The rows of a group lie close to one hidden flat surface of 13 dimensions, which passes through zero. Surfaces can cross.
Some rows, each with its group after it:
[ 44  22 -23  -7   0   7 -43   3  44  27 -29 -43  -4 -17   9  -6]
(1)
[ -1  10 -22   7 -17  12   3  -5 -14   9 -13 -14 -21  23  13  22]
(1)
[  5   9 -17   6   2  15   2  11  28 -11  -9  14  -4  -3  -4   0]
(0)
[ -9  21   4  23  20   4  16   5  21 -49  12  -8  -1   1 -12 -30]
(1)
[ -1   7 -14  23   9  -8   1  -1  67  -7  -2  -8  14   2  24  12]
(0)
[ -3 -11  -2 -25 -10  19 -23  -6  -4  23  17  -2  -3  19 -21 -11]
(3)
[-20   0 -63  -6  19 -20 -24   7 -18  -3  -8 -33  -3  21 -28   7]
(2)
[-17 -38  -2  -7  -1   4 -30  25   1  21 -24  14 -22  12 -27 -18]
(0)
[ 10 -15  -8   7   8   3 -10  -1  18  11 -23  11  -3  -8  11 -15]
(1)
[  5  -2  -7 -13   2 -27  41  16 -17  16  26   4 -24  18  16  -9]
(1)
[-17 -27  12 -14  10 -37   5 -11 -35  15   8  17  16  -4  -5 -29]
(2)
[-11  20  19  -8 -17 -17   5   2 -16   4  -5  -6 -20  12  11  26]
(3)
[-31  10 -18   8   0  17 -28  -9  -9   4 -11 -25  10  -4  15  17]
(1)
[  5 -17  -4  -1 -18  20   2 -10 -20 -27 -36   6  15  -1 -15   6]
(1)
[  9  -8 -35 -17  15  -9  31 -25 -14 -52 -43  10  13 -12   3   4]
(2)
[  5  -7  11   3   1   8  -5  -1  -5  18  17  -1  10 -10 -20   7]
(3)
[ 28  20   6  14  -5 -15 -10 -13  23   6 -24   0  21 -15  -9   2]
(3)
[  1 -41  23  -3  -2 -14 -19  33  -7 -35 -14  -8  19 -14 -17 -14]
(2)
[-23  26 -21   4  35 -44   6 -14  -4  -6  19  22  -2  13 -16   8]
(1)
[-27 -14  20 -16   0  -3 -22   3 -32 -12 -19 -10  -3 -12  -6   6]
(2)
[ 13  -2  -1  -9  12 -12  -1  -3 -12  -3 -10  14  39 -31 -12 -30]
(3)
[ 26  15  19 -21   4 -13   1  27   4   6  -9  17 -24 -17  10   7]
(2)
[ 19  -9  15 -12  -2  19   3  -3  -1 -13  19 -10  15 -10   5 -32]
(3)
[ 18 -26   6  18  17  -7 -41  41  20  13  -4  12 -42  14 -28   3]
(2)
[ 17 -19  10 -12   8  -8  -5  15  19   4  -8   0  30 -37   7 -43]
(0)
[-17 -29  -6   8  -7 -13  -2  28  12   5  14 -32  16   8 -10 -25]
(0)
[  0  15  -2 -16  22 -10  -6   0  -1 -30   1 -19  -5 -12 -53  -1]
(2)
[ -9  -2 -16 -24   5 -18   3  17  17  -2   5   3  37 -20  28 -13]
(2)
[-19   6   9  27 -23  11  -2  -2  -2   6 -19 -21  25 -11  24 -13]
(2)
[31  4 -7 23 -4 -3  8  8 11 -4 -7 -9 -5 -4 -3 54]
(0)
[-10   5 -28   7   8  -4  28  16   0  -2  38  -8 -19  30  -8   3]
(2)
[  6   5  11  15 -20  14 -27 -20  -1  -6 -38  -9   9  -2   3  20]
(0)
[-16  -7  12  14   9  -6  11 -22 -17  10   1   5 -20  -3 -16  31]
(0)
[  9   9   3  -7 -25  36   4  40   1  16  17 -24  -8   0 -22  -8]
(3)
[-14  -3  13  11 -10   5 -33   0  -6  -1  -6 -11   0  14   0   1]
(2)
[  3  19  -7  26 -21  16 -48  -7 -18  -7  -5   6   7  35   6   4]
(3)
[ 10   6 -16   0  13 -15   0 -30   1   4 -16   8  -5   3  -4   8]
(2)
[-36  19  13 -29   0 -12   0 -35 -10 -13   1   3  20 -11 -11  12]
(0)
[-21  19  12  -3   1  19   0  -4  14 -14  15 -15 -16  -2  32  19]
(1)
[ -3 -32   5  -9  12 -24 -13  -9 -27  24   1 -18  17 -20 -17   6]
(0)
[ -8 -18   0   0   1  -9   9  -9  -4 -15  -8 -19  16  -7  19  -8]
(3)
[ -5 -19  15 -14   9  -2  21  14  -5  -6  10  19 -20  -5  -7   1]
(1)
[ 22  18 -15  28   8  -3   4 -22  19  -2 -15   0  10  -5 -29  -3]
(0)
[ 13  -9  29  35 -22 -21  13   7 -10  12   8 -12  13   5   7  13]
(3)
[-21  14   7 -19  -8 -24 -13  -7  28  -5 -24  -8  21  -6 -14 -14]
(0)
[  5   6 -13  -7   0  -9  -6  24 -10  -7  -6 -28   0   0 -22   8]
(1)
[-19   2  -5 -12  -4   5   4  11  -5   0   8  12  -7  10  23   2]
(2)
[-12 -17 -13 -16 -17  13  11 -15 -30   5  -6  13  24   1  16   9]
(1)
[-16 -15 -23   2  14 -14   0  30   4  -8  -2  15  21 -12  15  20]
(3)
[-23  32   2  19  -2  23   2  -3   3  -1   3   8 -12  13 -13 -23]
(2)
[-20  26   2 -18 -12   3  -8   0  -1 -18  43   7  27  13  -3  11]
(1)
[ -2  -5   9 -13 -11 -19  -7  16   2  -6  19  31  -8  34  -2  -2]
(1)
[ 51  23   5 -24  -1  -5  -3   6  48  -4   0 -47 -16 -14 -24  20]
(3)
[ 10  17   5  -3 -17  -2   1  -2   2  -8  -9  28  -3  19   8 -25]
(0)
[ -9  -7 -34   0  35  -6  -2 -16  28  12  13  28  -4   6 -22 -33]
(0)
[  6 -23   4   2  -6   0  33  -1  -5   8  -1  14   2  -5  32  -2]
(1)
[-39   1 -47  29   7  32  24  -3 -10 -15  30  20  -2  42 -14 -20]
(0)
[  8  21   4 -34  22 -39  -4 -10 -12   5  15  10 -25   7  13  22]
(3)
[ -6   0 -14   1   7  -4  -2   7  25  -5 -13   3  -6  -7  -4  27]
(3)
[ 13  -6  -2  52  14 -14  16 -17 -28 -12 -23   1   4  -4 -15 -33]
(3)

New rows, each followed by its group:
[-18 -22  -6 -11  -4  -1   5  30 -16   6 -16  -3   3 -17  -4  27]
(0)
[-27 -33  18 -17  -5 -11 -32  -6   6  -2   3  -4  13   6  -4   7]
(0)
[ 35   3  12  16  -8   0 -19 -19  13  -4  -2 -17  25  -5   1 -35]
(0)
[ 17   9  -2  -9 -21   0 -17  10   0  -2 -10 -15  28  -5  16  -7]
(2)
[-25 -14  17 -13 -13   5 -37 -28 -10 -10  -9  -4  32   4   4 -16]
(0)
[-18  24   6  -7  19 -22  28  -4 -21  21  22   3 -21  -3 -21 -18]
(2)
[ 18  -8 -12  -8   0 -26  14  23 -18  13  21  16  -1  19  20  -1]
(0)
[-23 -11  -3 -10 -26   0  -9   9 -29  -6  -4 -16  35   1  -3 -19]
(0)
[ 16  -2  -9   7  33 -17   9   6 -20 -13  10  -5 -20 -11 -21   5]
(3)
[-34  -4 -30  11   8  24   9   4  13 -17  10 -11   7   3 -30   8]
(0)
[ -1 -24  -2  28  -6   2  -4  10  17   8  11   6   3  15  -8  22]
(3)
[-19  13   2   0  10   8  -3   4 -16   4  10   1   7 -24   4  26]
(3)
[ 24 -46  -9  -7 -37  35  20   2 -21  -3  -3  10   7  14  53  24]
(2)
[ -4 -12 -25 -19  14 -18 -36   0  -9   1  16  10   2  24   1  13]
(3)
[-57  -7  19  16  14 -19  13  36  22  -4  14 -14  13 -22  30   0]
(2)
[ 15 -11   2  -4  11  -9  -6   4   3  12   7  -9 -17   4 -42 -10]
(0)
[ -2   1  27 -21 -23 -12 -13  11   5  -6 -15  -2   2  -1  -5  19]
(0)
[-10   6 -16 -15   0  14  14  24   5  11  -2   0  -6 -12  -8  -3]
(3)
[ -1 -21  11 -29 -11   7   4  20  16  -6   4 -10  -7   2 -27   9]
(3)
[ 13 -24   5  -7   1 -30  -8 -26 -16  26  18  -9  29  -3 -10  -9]
(2)
[-11 -13  -1 -16 -16  -4   2  17   1  -8 -21 -16  -6   6 -21   6]
(3)
[ 15  -7  -5  -2  31  13  -1   6  -7 -18  19 -26   3 -34 -29  10]
(3)
[  0 -12  12  34   2  19  20 -14  28   2  -5  -1 -11  -8  -4   8]
(3)
[ -7   5   2  16   9  11   6 -16  10 -15  -2  -6 -15   1 -22  15]
(2)
[ -3  18 -11 -27 -10   2 -12  10  -1   1  36   8 -16  44  13  11]
(2)
[ 24  21 -15 -18  -1   5 -26  11  32 -13  12  -6 -12  29 -15 -16]
(0)
[ -9  14  22  -7 -10  11  18  -8 -17  33   6  20   1 -17  -9 -19]
(3)
[ 23  -6   1 -24   5   8   3 -10  -4 -12  -6  19   4 -12 -11  -4]
(2)
[  2  15   8 -21  -4  12  -1  29  -4   1   4   5   5 -16  -6 -23]
(2)
[ 23  18  20 -22  -4 -16   0   6  -7  10  -4   5 -18  -2  13  -6]
(0)
[  4   8 -12  -9   2   0   1 -11  11  37  10  -4  11 -10   9 -15]
(3)
[  4   0   9  10  -8  10  14  29 -38  10 -30  -9 -19 -18 -17 -17]
(2)
[  4   2 -11  26 -21 -10  13  15  34  22  -9   9  -1  23  23   1]
(3)
[-21 -12   8  14 -11  13 -10  -3 -15 -12 -12  30   7  10  -6  -9]
(3)
[-25   0   8  17   3  14  -8 -17   7 -18  -8   1   6  -5  27  -2]
(1)
[ -8  12   8   6  -5  -3  23 -14 -25  -6   1  23  -5  12 -24  -4]
(0)
[-24 -16  16  17  -6   6   8   3  -1  -7  -4 -20  -4  -7 -23  41]
(0)
[-25 -13  -7  12  -6   0   8  -8 -13   6 -19 -13   7  -2   7  -6]
(3)
[-13  25 -25 -14  10  11  -5 -21   5 -17 -22   5  31 -30   6  16]
(0)
[  1  -8   5 -11   4 -11 -36  46  20 -19  -8 -15  -1   2   0 -13]
(1)
[-52 -13 -10  25  10 -12 -19  27   2 -13 -17  -6   8   5   1 -24]
(2)
[ 30  22  15 -29  -4  -7 -22  -8 -23   7  17 -32  -8   4   8 -17]
(0)
[ 26  15  15  11 -13   0 -15  11  -7  -6  20   6  18   8  22  -4]
(3)
[  0 -21  11  -4 -12  -1  -4   4   3   2 -16  -7  20 -12 -32  -5]
(3)
[ -6 -41  29  13   5  -9  14 -27   7 -38  -4  13  -1  10  15 -17]
(3)
[ 18   1 -12 -36   8   4  13  16   2  23   1  46 -19  -3  25   0]
(2)
[-11  19   1  28  -6   5  16 -20   5 -12  -6   5  -9  13  10   0]
(2)
[ 29   1  41  13 -22  29 -21 -32   9   5 -12   4  -7   6 -20  -8]
(1)
[ 30 -20 -13   6   0   1  -2  -1  15  12 -10  -4  25 -17  -3  -8]
(2)
[  0  27  26   1 -11   7   2  14  20 -34 -28  19   0 -14   3  22]
(3)
[-43 -26 -15  -2  12  -7  -2   1  10  12  -8   0  11  -3   0  -9]
(0)
[ -8 -23  -2  19  -6  29  -7 -15   2 -21  -5 -22 -39  41 -13   0]
(3)
[  5  15 -14  11 -11  30  15   5  17  21   2 -26  -3  -1  13 -20]
(3)
[ 54   3 -14  36  -2 -21   2  11  18   6   5 -23  11   9   4 -21]
(3)
[-22 -29 -13   1  17   6  -8 -25   5   6   7   5  35 -14 -20 -20]
(2)
[-13   2  38  20   5 -12  -3  20  27 -19  -3 -11   6 -24   4   4]
(2)
[-28  33  19  21  -5  25  14  -2   2 -10 -19  14 -53  10  -4  40]
(3)
[-10  -1  -8  13  21  12   1 -40   1  14 -19  14  -5 -12   6 -13]
(1)
[  2   4   1  21 -13 -14 -44 -10  -8 -10 -20 -27  52  -6   3  -2]
(1)
[ -5  12 -26  19   6 -26  18  22 -24  -4 -22  -5 -15  11 -14 -29]
(2)
[ 25  -6   2 -21   5  19  -1  20 -39  19  -8  12 -13 -25  25 -34]
(0)
